Every row belongs to one group in each of 4 separate groupings. Each group adds its own fixed numbers to the row, and there is some noise. The rows also spread widely along 14 directions, which tell nothing about the answers.
Some rows, each with its group in each grouping after it:
[-10  32   0  27 -18  15  25  13  29  13 -31  -5  20 -23  -1  12   4  10
  13   9   2  50 -13 -11   2  11   7  21  -1  -1 -13   9 -37 -29 -20   0
 -31 -18 -13  15  21]	V Q657 ner (0)
[ -7  -6   6  35  28  27 -36 -25   4 -53 -54 -22 -11  13  21 -27 -62  -3
  31  40  28  28  -2  19   6  -6  -8 -35  -7  16  24  -7   1   6 -40  -3
 -16 -41  22  32  -7]	U Q758 Zeka (2)
[ 40   5  23  20 -21  11 -13  24  28 -31  34 -27  11   7 -36 -33  -9 -26
 -31  17  32  69 -15   8  31  13  -1  28  46 -33 -51  34  35   7 -42  22
  -7 -81 -29 -17 -13]	Y Q946 Zeka (1)
[-17 -23   1  16 -24 -31  -4   0  16  27  12 -16 -10 -17  21  12 -11   0
  21  34 -18 -27  35  -7  -8 -10  21 -29  13  28  32   8 -30 -13  -5  -8
  23 -31 -62  10 -16]	H Q946 ner (0)
[  1   2 -35  40  13  20  56 -40 -10 -22 -68  55  15 -10  14  -9 -25  20
  22  10  29  24  22   4 -14  -2 -56  34  21   1  16 -19 -33  11 -13 -11
 -10 -11 -34  33  38]	L Q758 Siko (1)
[ 29 -36 -29  -4 -16 -31   3  19   4  50  38  30 -23   2   1  13  55  32
  -7  -3  23 -14  15 -18   5  -2   7  29  29   9  -2  17 -24  -9  38 -39
  40  21  -3 -29  33]	Y Q225 Siko (2)
[ 29 -36  -6  -9  13  21  -4 -20   8 -22 -37  36  -7  34  10  -4  -5  -7
  26  17  23  -5 -10  25   6   1   6  -9  13  -3  40 -48  -2  41 -18 -15
   4  -8  -9  24 -19]	L Q225 Zeka (1)
[ 26 -40 -38   2 -31  30  -4 -24  41 -41 -21  31  19  42  36 -45  -6  18
   0  27  56   2   7  27 -18 -27 -45 -17  25  27  11 -28   7  -2 -32  36
  26 -18 -37  83 -18]	H Q657 Zeka (2)
[-18 -39 -21  12  38 -11  32   5  11  -3 -29  54   5  34  41  28 -22  18
   3   8 -34 -48  14  -4 -22   9 -58  -9  18  27  24 -19   0  -6  59   3
  24 -17 -35   8  19]	V Q946 ner (1)
[ 44 -28  21  25  -5  43 -67  20  -3 -36 -14 -13 -41  13  17 -35 -24 -22
  15  20  58  49 -22  17  49 -17  35  13  37  -8   9 -19   7  40  -2 -26
   4 -34  46   2 -27]	U Q946 Siko (0)
[-32 -63 -10  -3  23  -9   8   7  16  -6  35   3  14  23   9   2   4  39
  12  -3 -27 -49   3   0 -17  16 -55 -27 -19  28 -10   8   9 -43   9 -13
  35 -11  -4   1  31]	V Q225 Siko (1)
[  9  25  -5  -8 -18 -21  44  22  50  25   5  12  14   7 -15  34  38  18
   3  22  -5  25 -14 -14  -7  22   5   8 -22 -12  -9  12 -26 -36 -24  12
  -5 -23 -39  -3  13]	L Q946 Zeka (2)
[-23   3   9  -8  56  -3  39  28   6 -63 -17  31  -5  18  27  32 -20  14
  -6  -9 -39  23 -39 -18   1  -2 -24 -22 -18  15   9  -8   2  -6  14  23
 -17 -22  -4 -15   8]	L Q946 ner (1)
[-27  18 -14  36  35 -20  30  -2  15  10 -57 -21  18  -5   8  15 -18  -6
 -23   3 -30  27 -17 -16 -38  -3   0 -11 -23  24 -12  27 -16 -22 -19  29
 -57 -40  -3  -2  34]	U Q225 Zeka (1)
[ 51   4 -10   1 -52  31 -21 -34  26 -38  25  26   8  14 -15 -46 -26 -23
  -8  28  41   4  16  45  38  25 -46  -7  53 -26  26  -4  25  41 -65 -21
  41 -11 -64  24 -20]	V Q657 ner (0)
[-23 -32  -2  25 -45   7   4   8   6 -40  20   3 -21 -25  46 -28  -5  28
  12  -7 -21 -36  38   0   1  -4 -50   4  34  42  -3  39 -14 -12  -2 -38
  40  -9 -32  35  14]	H Q946 Zeka (0)
[ -9  -7  -9  21  26 -46   7  44  23  29  -7 -25  -9   5  17  27   7   4
 -47 -17 -51   8 -15 -33  -8   5  -2   5  12  24 -25  66   3 -17  30   7
 -21 -40  -2 -46  38]	V Q657 Zeka (1)
[ 40  12 -10  25   7  21 -41  -3  45 -47 -27 -34  -6  36  11 -26 -25 -11
 -17  25  50  48 -47  10  19   5   4   2  -5 -13 -19  17  28  -5 -50  20
 -22 -47  40  13  -3]	Y Q758 Zeka (1)
[ -3 -56  20   2  37   1  -8 -17 -40 -30  51  24 -17   4 -19  -5  -3  38
  49   6   2 -22  32  14  30  29 -36  -2  18  13   0  19   3  -4  -6 -63
  46 -20 -12 -18  30]	Y Q946 Zeka (2)
[ 29  10 -18  33 -12  11  24 -10  37  18 -46  26  17   6   7   9   1   7
  22  42  50  43   8   4  13   2   1  51  32 -21  -2 -28 -28  -1  -6  -3
 -14 -37 -38  17   6]	H Q758 Zeka (1)
[ 41  -2  15  22 -26  11 -35 -15  40  53   8 -18   4  15 -58   8 -13 -27
  36  56  26 -20  12  29  45  77   7  32  28 -64  10   6  15  11 -27 -56
  20 -55 -45 -21 -11]	V Q657 Siko (1)
[ 26  25 -44  -3 -43  12   4 -23  26   0 -44  47 -59 -21  56  32  45  14
  38   4  10 -32  13   7  24  29  23  48   7  -7  52   6 -74  23 -11 -92
  -5  47   0  32  24]	H Q946 ner (1)
[  6   3  -3  42   8 -37  15 -18   8  52 -11 -18  32  -6 -41   8 -39 -25
  14  65  35  34  32   0 -10  -6   8 -19  15 -19  15 -15  -6  -3 -16  26
   4 -70 -76 -25 -11]	U Q758 Siko (1)
[ 11 -24  20  21  13  14 -40 -12 -31 -49  28 -23   0 -12  -6 -60 -35   9
  12  -4  45  45   7  31  31 -16 -16 -29   7  12 -17  18   3   2 -64 -23
  31 -16  23  -1  18]	V Q946 Zeka (0)
[ 18 -31  -5 -31  25   0  32  24   4  10  15  33  17  17 -25   2  39   6
 -38 -43 -31   3 -44  10  -9  39  -9  34  20  -8 -43  -7   6   3  16   3
 -15  -7 -28 -19  31]	H Q946 ner (1)
[ 17  51  -7   2 -61   5 -10 -24  23 -33 -33  -8 -22 -21   7 -13 -52 -25
  10  35  -6 -16   8  24   9  25  -8 -52 -13 -25  67   3 -13  30 -80 -29
  16  13 -39  25 -30]	L Q946 Siko (2)
[ 39 -20 -10   4   0  -7 -11  26  10  63 -26  -4  31  30 -26 -37  -9 -10
 -48  -9   4 -14 -32  19 -32  21  -9  11  18 -14 -47 -27  27   1  42  27
  17   2  -2  -6   8]	U Q657 Zeka (2)
[ 22 -21   9  25  33 -16 -58  31 -22  42   3 -60 -14 -12 -20 -21   9  15
  -3 -21  26  41 -44   2  21   2  66  29 -25 -10 -61  29 -29 -35  -7 -37
 -10  -6  93 -38  47]	H Q946 Siko (1)
[ 19 -58 -45 -20  14 -23  44 -15 -14  17  -3  64  13  16  22  -6  50  36
 -23 -35  15 -14   7  12 -39 -31 -17  -3  15  42   1 -13 -31   7   0  11
  18  24 -36  21  48]	H Q946 Zeka (0)
[ 32 -39 -21  21  39   3 -18 -21 -48  11 -48  27   2   5   2 -41 -29  23
   2 -12  35   2   5  29  -2  -7 -13  14  20   6  -1 -26 -11  18  17 -31
  22  29  24   2  39]	H Q657 Zeka (2)
[  7 -31  13  -3   6  25 -20  31 -38  30 -29 -19  -7 -21   0 -21   7   7
  36 -11  34  32 -29   7   4 -21  57   6 -10  -8 -22 -75 -37   6  37 -25
  -3  39  61  -1  -7]	U Q225 Siko (1)
[ 10 -45 -18 -16  24  -3  22 -26 -20 -30 -16  65 -10  14  24   3  -9  27
  19   2   2 -29  20  27  -4  -3 -35 -27  21  19  46 -35 -11  33   0 -17
  25  12 -46  16   8]	H Q946 Zeka (2)

New rows, each followed by its group in each grouping:
[ 11  42   5   6 -59  -8 -15  40  57  -8  21 -47 -23 -28  12  -6   7 -12
 -23   7 -27  13 -24  -6  19  27  21   8  -1 -16 -21  54 -14 -19 -34 -16
  -8 -16 -14  -6 -12]	H Q946 ner (1)
[-13 -22 -13  17   3  11 -23 -13  65  14 -11 -22  13  42  -5   8   3   9
   2  18 -44 -56 -18  19 -17  68 -28  -3 -20  14 -12  50  18 -35 -40 -24
 -13 -45  -2  30  28]	V Q225 Zeka (2)
[ 16  -9 -31   6 -30  19  -4  35  66 -13 -26  21 -35  36  63   7  28  11
 -22   0 -15 -25 -36 -16   0  12  -9  44  20  16  -6  13  -1 -12  43 -21
   5   2  31  26   3]	L Q225 ner (1)
[ 24   7 -17  -6 -18 -28   3  57  44  39 -25  -2 -24  14  28  31  18 -15
 -47  -8 -32 -12 -36 -19  -4   8  19   2  12  -7   1  12  -1  11  38   2
 -10  -5   1 -30   0]	V Q946 Siko (1)
[ -6 -25 -21  16 -14 -32 -28 -15  12  71 -40 -20 -41  -6  30  36  10  -9
  48  30 -11 -57  28  -5  -7   8  61 -21  -9  15  60   5 -52   9   2 -53
   3  -4  -1  11   0]	V Q946 Siko (1)
[-17  -8 -39  20 -20 -10  53  10  30  -8 -27  49   1  18  40   2 -10  15
 -38  -4 -48 -40  11 -13 -44  11 -73  11  29  37   0  26   0 -19  34  17
  16 -16 -53  35  21]	L Q946 ner (2)
[  4 -14   2 -27 -18 -23 -11   5 -10   0  13 -19 -49 -27  15  14  36 -10
  15 -18 -30 -23   2  -6  11  10  57 -28  -4  19  29  29 -32  25 -30 -44
  -8  16  -5  -9  -4]	Y Q946 Zeka (1)
[ -7 -14  -6  42  24  18  -4   3  28  20 -34 -14  24  13   0  -4  -7  31
  32  24  19  18 -19   7   1  14  -1  39 -16  -3 -42  -3 -18 -48  -4 -11
 -15 -34  29  22  33]	H Q225 Zeka (1)
[-15  18 -19  17  27  27  12  -6  11 -35 -68  13  13  13  22  -4 -41  26
   1  -6 -20  -3 -35  16 -20  26 -55 -17 -43   3   2  -1  -4 -21 -21  -1
 -25  10  36  31  43]	V Q946 Siko (2)
[ 29 -52  -6 -34   2  16   5  26  38  34  17  47   3  39  -3  24  80  11
  -1 -14  -1  -1 -39   3   4  26  20  37  27   6 -12 -26 -11   7  25 -14
  -6  -5  -6   5  17]	V Q225 ner (0)
[-12 -18 -16   7 -39  -2  -2 -11  16  46 -14 -14  17 -15   0 -13  -4  10
  35  17  -2 -52  21  17 -19  21  -6 -24 -18  -1  14 -26 -30 -22 -13 -31
  33  27 -21  27   1]	V Q225 Siko (1)
[ 21  30  -1  35 -25  62 -17 -18  28 -59 -28  18 -15   5  18 -20 -46   5
  26  19  14 -14  -8  26  38  54 -56  40  14 -29   5  11  15  -1 -24 -54
  14 -10  13  30  13]	Y Q946 ner (0)
[ 18  26  19   7 -48  18  -7  27  66  -2  20 -23  12   8 -23 -16 -32  -1
   4  27 -24 -39 -20  30  23  73 -50  17   1 -56 -35   4  36 -23 -14 -21
  38 -30 -42  -4 -17]	H Q946 Zeka (1)
[  6 -32  -4  34 -25  41 -52   6   0 -47 -14 -35  -8   5  41 -86 -29   5
  10  -2  50  21 -12  17   1 -25  -3   5   6  27 -41  -1  -8 -25 -21  -7
  33  -2  73  69  -4]	L Q946 ner (1)
[ 41  -4 -21  -5  14 -43 -34  -1  13  41 -34 -11 -28  19  18  16  -6 -19
 -19  14   4 -14  -9   8   7  -5  40 -34   0  -3  40   4  -7  32   1 -18
   9  12   5 -31   2]	V Q657 Zeka (1)
[-12 -17  14   9  11 -15  31   9  21  17  18   1  28   5 -26  29  -3   6
  37  42  13  34  13  -4   6   5  -7 -16  -3 -12   3 -21 -14 -28 -13  21
   4 -62 -60 -16  -5]	V Q946 Siko (1)
[ 24 -26 -14  13 -69  17 -34  -3  38  54  19 -29  10   7 -26 -42  23  -6
   8  21  34 -31   2  27 -14  48   3  22   9 -15 -39   9  -5 -29 -25 -29
  37  -6  -8  44  -3]	U Q946 Siko (2)
[-16 -10 -22 -13   1 -36  44 -19 -13  40 -27  14   6 -33   1  32  14   9
   4 -10 -38 -34  14  -3 -32   0  16 -32 -11  24  45   0 -44   9 -25  -4
 -20  18 -68   1  26]	H Q657 Siko (0)
[ 29  25   2  -5 -69  28  -6  20  14 -44 -25  12 -12 -18  18 -42 -52  -8
   1  21  14   7  -7  15  12 -12 -22 -31  25 -27  37 -55   2  37  -7  -7
  39  32 -21  21 -61]	L Q225 Siko (2)
[ 17  16   2  15 -32 -39 -41  -7   7  31  55 -56 -17 -30 -23 -26 -11  12
   7  16   1 -34  21  24  26  33   7 -14 -19 -20 -11  61 -15 -27 -54 -70
  56  14  -2 -32  26]	H Q946 Zeka (1)
[ -5  13  16   7 -18 -13   6  36  62   0  18  -8   6  25  -5  37 -46  -9
  -6  40 -55 -46 -13   2   6  43 -49 -45  -9 -19  25   6  43 -15   2  13
  24 -55 -65 -29 -22]	V Q946 Siko (0)
[ 18 -11   1  29 -29  11 -40   8  46 -41  34 -44  -8  18  -1 -32 -17 -15
 -21  28  26  24 -15   6  12   4 -11 -21   5   8 -12  62  27 -20 -74  19
   2 -75  -6  18  -7]	Y Q946 Siko (0)
[ 21  17 -19 -34 -43 -46  45  12  -5  43 -11  41 -15 -27  17  27  20  17
  11  10  -6 -24  28  -9  -6 -20  20 -37   6  -6  56 -48 -53  26  23 -16
  42  67 -63 -16 -22]	L Q657 Zeka (2)
[ 55 -16 -29  -2 -22  20 -41 -21  13 -27 -32 -11 -23  20  23 -46  10 -22
 -25 -12  43  13 -23  23   4  -6  24   1  22   6   2  13   3  36 -53  -6
 -11   1  27  39  -8]	Y Q657 Zeka (1)
[ 39  38 -12  35 -14  18   2  -8  27 -21 -20  26  -1  -4   1 -10 -25  14
  -2  18  32  23  -5  27  35  25 -42  38  16 -38  -3  16  -4   1 -33 -31
  12 -13 -14  -7  35]	H Q946 Zeka (0)
[ 19   2  -1  -5  55 -51  10  -6 -16  49 -46  11 -16  13  -8  49 -17 -13
  13  19 -20 -11  -7   4  -4   4  43 -29 -22 -13  51 -23 -25  30  10 -12
  -7  -7 -17 -52  13]	L Q946 Zeka (1)
[ 19 -31  11  10  -5  24 -34   7  -6  -1  35  -9  -2   0  -3 -36  18  33
  51  11  74  26  -4  24  26  -7  10   6 -18  -3 -34 -25 -22 -31 -14 -36
  48   8  50  11  12]	U Q946 Zeka (0)
[-24  18 -27  35  23 -36  -5  22  29  18 -55 -40  -5  -3  50  15 -23  10
 -26  11 -23  10 -28 -28 -30 -29  23 -16 -30  38  -8  28 -25 -43  14  28
 -32 -15  28   1  26]	H Q758 ner (1)
[ 37 -31  -7  11  49  19 -45 -25  28   1 -13  -2 -18  44 -29  21  47 -18
  -3  11  34  48 -56  22  22  36  52  31  -7  -1   2  41  -5  18 -75 -31
 -74 -65  41  -6  43]	U Q225 Siko (0)
[ 15 -29 -30   4   7 -12 -23 -18  30 -19  -9  24 -58  32  59  25  32  17
  23  15   9 -42  11  -2  16   3  12   2  -4  30  48  39 -26   8 -16 -59
  19  -7  25  22  20]	L Q946 Zeka (1)
[ 18   4  24   6  -4  -7   8  10  16 -20  50 -20  30  -8 -38 -20 -19   7
   4  29  28  49  -1   8  27   5 -19 -16   3 -31 -28  -3  20 -21 -41  20
  20 -39 -34 -33  -7]	Y Q225 Zeka (1)
[  9 -29  -8   4  41 -47   5  -3  -7  66 -22   4  -5   1  -4  40  30   4
  23  18  13  28  11 -11   2 -25  64 -11   0  10  27 -14 -45  11  12 -12
 -15 -16 -10 -36  18]	V Q225 Zeka (1)
[ 29 -28  -3 -16  39   6 -20  17  13   5 -12  37 -45  28  12  47  36  15
  24  16  22  21 -34  -1  30  10  38  14   0  -4  36 -21 -19  24  21 -41
 -20  -5  44 -25  12]	U Q225 Siko (2)
[ 56  -7 -24  -5  -3  -4 -33  -4 -27   8 -44   0 -31  -4  16 -29   8 -24
 -38 -33  21  13 -28  19  -2  -8  46  -3  15   5  10   2 -14  53 -22 -17
 -10  31  41  -2  19]	Y Q946 Zeka (0)
[-22 -20  41  25  11  43 -52  27   2 -26  -3 -53 -19  -2   3 -24 -36  11
  49   2 -18 -17 -26  20  24  37   6  -1 -22   7 -29   5   6 -23  -1 -47
   8 -23  61  11   2]	U Q946 Zeka (0)
[ 24  27 -24 -25 -26  -3 -19   3  13 -28 -42   2 -17   5  29 -10 -28  -6
 -13   8  11  -2 -26  21  -1  -8   3 -70 -30  -7  54 -31  -9  27 -44   0
   4  46  15  15 -17]	V Q946 Siko (2)
[ -2 -13  14  26  55   1 -32  -2 -23  -8 -44 -17  -7   2  -2  -2 -43 -16
  -7 -10 -33   5 -29  12   4  25  15 -13   2  14   5  19   4  17 -12 -22
 -30 -31  24 -15  34]	V Q946 ner (0)
[ 30   1  -1   0 -36  18  13   8  63 -25  -2  29   6  35   2  11 -20 -10
  24  58  33   8  -3  12  16  11 -27  -9  10 -34  29 -38  13   5 -19  18
  25 -49 -55  25 -48]	L Q946 Siko (1)
[ 45 -17 -29 -27  -4  -8  -3   7 -30   0   8  39 -20   0  15 -34  28   3
 -34 -34  41  12 -16  22   1 -18   8  -2  21  -3  -8 -29 -18  37  14 -25
  34  69  23 -13  18]	U Q946 ner (1)
[ 25   0  22  -7  33 -14   5  23 -50  31 -21 -16  -5 -41 -38   3  19   0
   7 -15  21  84 -23 -17  20 -16  76  14  11 -11 -21 -25 -36  23  -2 -10
 -41   0  14 -50  15]	Y Q758 Zeka (2)
[  0 -18 -10   0  -4  -7  -2 -23   1 -64  37  16 -24  -5  25  -3 -11  14
  24  19  22   7  32  13  28 -10 -34 -45   5  15  45  24 -12   9 -56 -32
  30 -11 -28   5   6]	V Q946 Siko (1)
[ 51  12  -9 -19 -41  54 -10 -25   5  34 -37  27  -2  -8 -19 -20  28   8
  75  19  74  -6  -9  52  31  46  28  44  -2 -60  -1 -96 -46  25  -9 -77
  22  62  13  31 -14]	U Q758 Zeka (1)
[ 46 -22 -20  13 -32  23 -26 -56 -17  31 -52  -6  -8 -11 -14 -40  10 -47
  15   7  45   7  11  30  -3  21  58  30  56  -5  16 -21 -25  59 -47 -33
 -26 -11 -24  52  -9]	Y Q758 ner (1)
[ -3 -19   9  18  37 -12  17 -10  10  72 -21  -3  27  14 -52  31   5  -6
  36  19 -19 -11 -10   7 -15  58  24  33 -15 -16 -20  -6 -21 -27   0 -18
 -12 -51 -24  -9  26]	L Q946 ner (1)
[  0  23  13 -14  -1 -14  12  61  57 -47   5  -8 -12  22  18  24 -39 -10
 -60  -1 -73  -8 -60  -5   2  23 -34 -41  -6  -7   9  20  49   2   0  42
 -13 -43 -40 -41 -14]	H Q946 Siko (0)
[ 24   8  -3  28 -34 -13   0  15 -31  41  11  -3  22 -45 -23 -57 -25   5
 -19 -10  21  22  20   7   6  -4 -21  19  49 -17 -35 -13 -10   3  19 -26
  55  29 -26 -26  23]	V Q758 ner (0)
[ 10 -35   8  24  14   0 -16 -15   2  10  22   1 -24   2  -3  12  34  12
  62  37  61  40  28  -1  34  -4  41  30  19   5  -2  16 -38 -10 -19 -47
   4 -51   7  -1  15]	U Q946 Zeka (1)
[ 27  21 -14 -24  20 -27  35  26  26  -5   6  39 -10  19  -5  42  23  22
 -32  -7 -19  11 -35  -8   6  23 -15  -4 -17 -15   2  17   6  -4   2   6
  -6   2 -14 -45  30]	Y Q946 Zeka (2)
[ -7  34 -13  25   4 -20  56  26  22  35 -37   1  25 -20 -18  24   2   3
 -37 -12 -50  20 -26 -21 -29  19 -13  24 -13  -5 -16  31 -20 -25  -4  14
 -39 -21 -27 -23  50]	L Q225 Siko (0)
[ 35 -10   1  18   7 -19 -47  16  -3  27  13 -37  -8   8 -13 -41 -15 -30
 -41   1  24  29 -23  15   7   2  30   1  22  -9 -34  22  12   9  -3  -1
   9 -22  21 -26   9]	U Q946 ner (1)
[ 30 -17 -19 -35 -22 -22  28 -28 -23 -43  31  62 -35 -13  20  -1  29  -6
  -4 -11  10   0  29  10  15 -12  -1 -23  39   8  55  -1 -33  60 -36 -39
  30  28 -61  -3  -1]	L Q946 ner (1)
[ 18 -61  18  -9  26 -26 -43   4 -64  37  20 -35   1 -19 -25 -46   6 -19
  -2 -29  18  26  -2  16   3 -18  63 -23  22  15 -25 -17 -17  26  -2 -22
  16  11  22 -25   7]	V Q946 ner (1)
[  4   5 -13  -1  -8  32  10 -36  30 -54 -41  55 -45   8  46  38   4   5
  48  16 -21 -42  21  20  31  50 -32  10  19  -3  70  12 -18  43 -27 -79
 -10  -4 -30  27   8]	V Q946 Zeka (1)
[  1  11 -19  12  36 -23  32   4  31  18 -23  31  -3  16  -3  47  10  26
 -12   3 -38 -13 -13  -6  -2  44 -22  28 -10  -3   1  42 -11 -19   0 -23
 -26 -30 -24 -21  60]	H Q946 Zeka (2)
[  2  -6 -19  -4 -13  13  62  39  15 -30 -40  34  25   6  15 -12  -9 -10
 -65 -34 -37  11 -38 -16 -42  -6 -52  -1  41  17 -17 -21  26  20  27  72
 -29 -20 -62  10   0]	Y Q758 Siko (0)
[ -4 -18  -3  23   2   6  27  -8 -33 -11  15  21  24 -31 -14 -40 -12   4
  -8  -8  16  35  25   8  -4  -9 -39  23  45   1 -29  -3  -7   6   7 -10
  16  -5 -35  -9  22]	U Q225 ner (1)
[-34  27  20  25 -25 -29  29  51  22   1   8 -43   9 -35  -4   7 -32   6
 -10  22 -40  34  -1 -36 -13  -9  -6 -30 -19   8 -15  29 -16 -46  -4  36
  -3 -40 -34 -20  -9]	L Q946 Siko (2)
[  7  -7  13 -12  -2 -30  -7  57  -9  21  15 -21 -51 -28   3  24  46  -6
 -28 -27 -32  37 -22 -30  15   0  66   8  22  12 -10  43 -31  20  23 -29
 -35 -10  20 -53  12]	U Q946 Siko (2)
[ 39   9   8   7 -67  32  -8  18  45 -44  18  -1   3   9  -3 -51 -18  -3
  -5  30  41  35   0  16  25   4 -33   6  32 -23 -21  -6  16   4 -37   8
  38 -31 -32  32 -39]	L Q946 Zeka (2)
[ 19  31 -11 -21  -4 -38  36   1   6  42   8  19  -5 -27  -9  45  45  17
  32  19  24  36   6 -19  15  -6  51   2 -24 -19  30 -15 -71 -10 -18 -25
   1  29 -30 -25  12]	L Q657 ner (1)
[  2 -12  -6  -2  46 -28  30  -8  22  31   7  28   5  21 -18  60  37  24
  29  12 -13  -5  -1   0  12  44  -3  15 -14  -6   5  22 -18 -20 -16 -33
 -13 -36 -24 -34  54]	V Q946 Zeka (1)
[-14 -35  21  37  28 -18  -3  21 -17  -8  12 -35  31  -4 -15 -42 -63   2
 -20   9  -4  19  10  10  -9 -17 -33 -23  17  11 -42   6  23 -27   5  36
  27 -58 -27 -19   5]	H Q946 Zeka (1)
[ 55 -30 -22 -29 -27  21 -45 -22  -2   6  -3  11 -23   5  11 -33  38  -1
  24   0  74  17 -14  33  27 -11  65   6  15  -8  20 -45 -38  34 -35 -46
  16  46  22  35 -14]	H Q657 ner (1)
[ 20   2  31  48 -15  38 -56  23   2 -11 -52 -44   0  -8   0 -47 -68 -28
  18  38  38  64 -14  12  24  -5  32  10  35 -16 -12 -30   2   8  -2   0
  -9 -49  24  20 -38]	V Q946 ner (2)
[-28  10  14  16  -4  41  17  13 -12 -51 -18  22 -19 -41  33   9  -4  27
  41 -19 -25  17  -3  -2  25  18 -16  20   8  13   4   6 -43  -3  -1 -56
 -17  12  13  16  27]	V Q946 ner (0)
[-10 -38  13 -25  27  12  53 -23 -40 -49  16  51  18  -9 -11  -9  11  33
  52 -16  14  11  18  23   5  -1 -31 -18  -7   8   6 -46 -26   9 -33 -20
  21  15 -34  14  16]	L Q946 Zeka (1)
[ 60 -22  22 -14  25 -12 -59  26   2 -10  48 -14 -28  21 -31  -9   9 -16
 -16   7  39  52 -35  19  63  10  35  -4  19 -36  -4  12  19  34 -29 -34
  12 -26  29 -64   5]	V Q946 Siko (1)
[ 13  14 -27  54 -58  16 -34 -46  31   1 -69 -26  -4 -16  39 -42 -58 -31
  26  55  42  -8  34  22 -10  -9  15 -10  22   6  39  -3 -33   9 -53 -11
   8 -25 -31  81 -26]	H Q946 ner (1)
[ -1 -14  51  10  47  17  19  43 -22 -45  -2  -8  34  -8 -37 -19 -35  -9
 -18 -13 -11  91 -32   4  19  -1 -17   1  31 -13 -52 -14  28   9  -2  39
 -31 -67 -17 -40   1]	V Q946 Zeka (1)
[-10 -30 -10  20  10  17  53 -17 -26   0 -30  35  37 -17 -12 -15   7  -3
   8  -7  19  43  20   9 -33 -11 -17  13  27  21  -8 -27 -28  10 -19  25
 -26 -30 -58  31  22]	U Q946 Siko (0)
[ 42 -42   7  13 -22  -5 -61  16  18  40  40 -42 -11   5 -24 -20  30   4
  26  33  72  36  -6  10  35  -2  69  21   7 -21 -26   4 -22 -19 -36 -29
  23 -36  20  -4  -8]	H Q946 Siko (1)
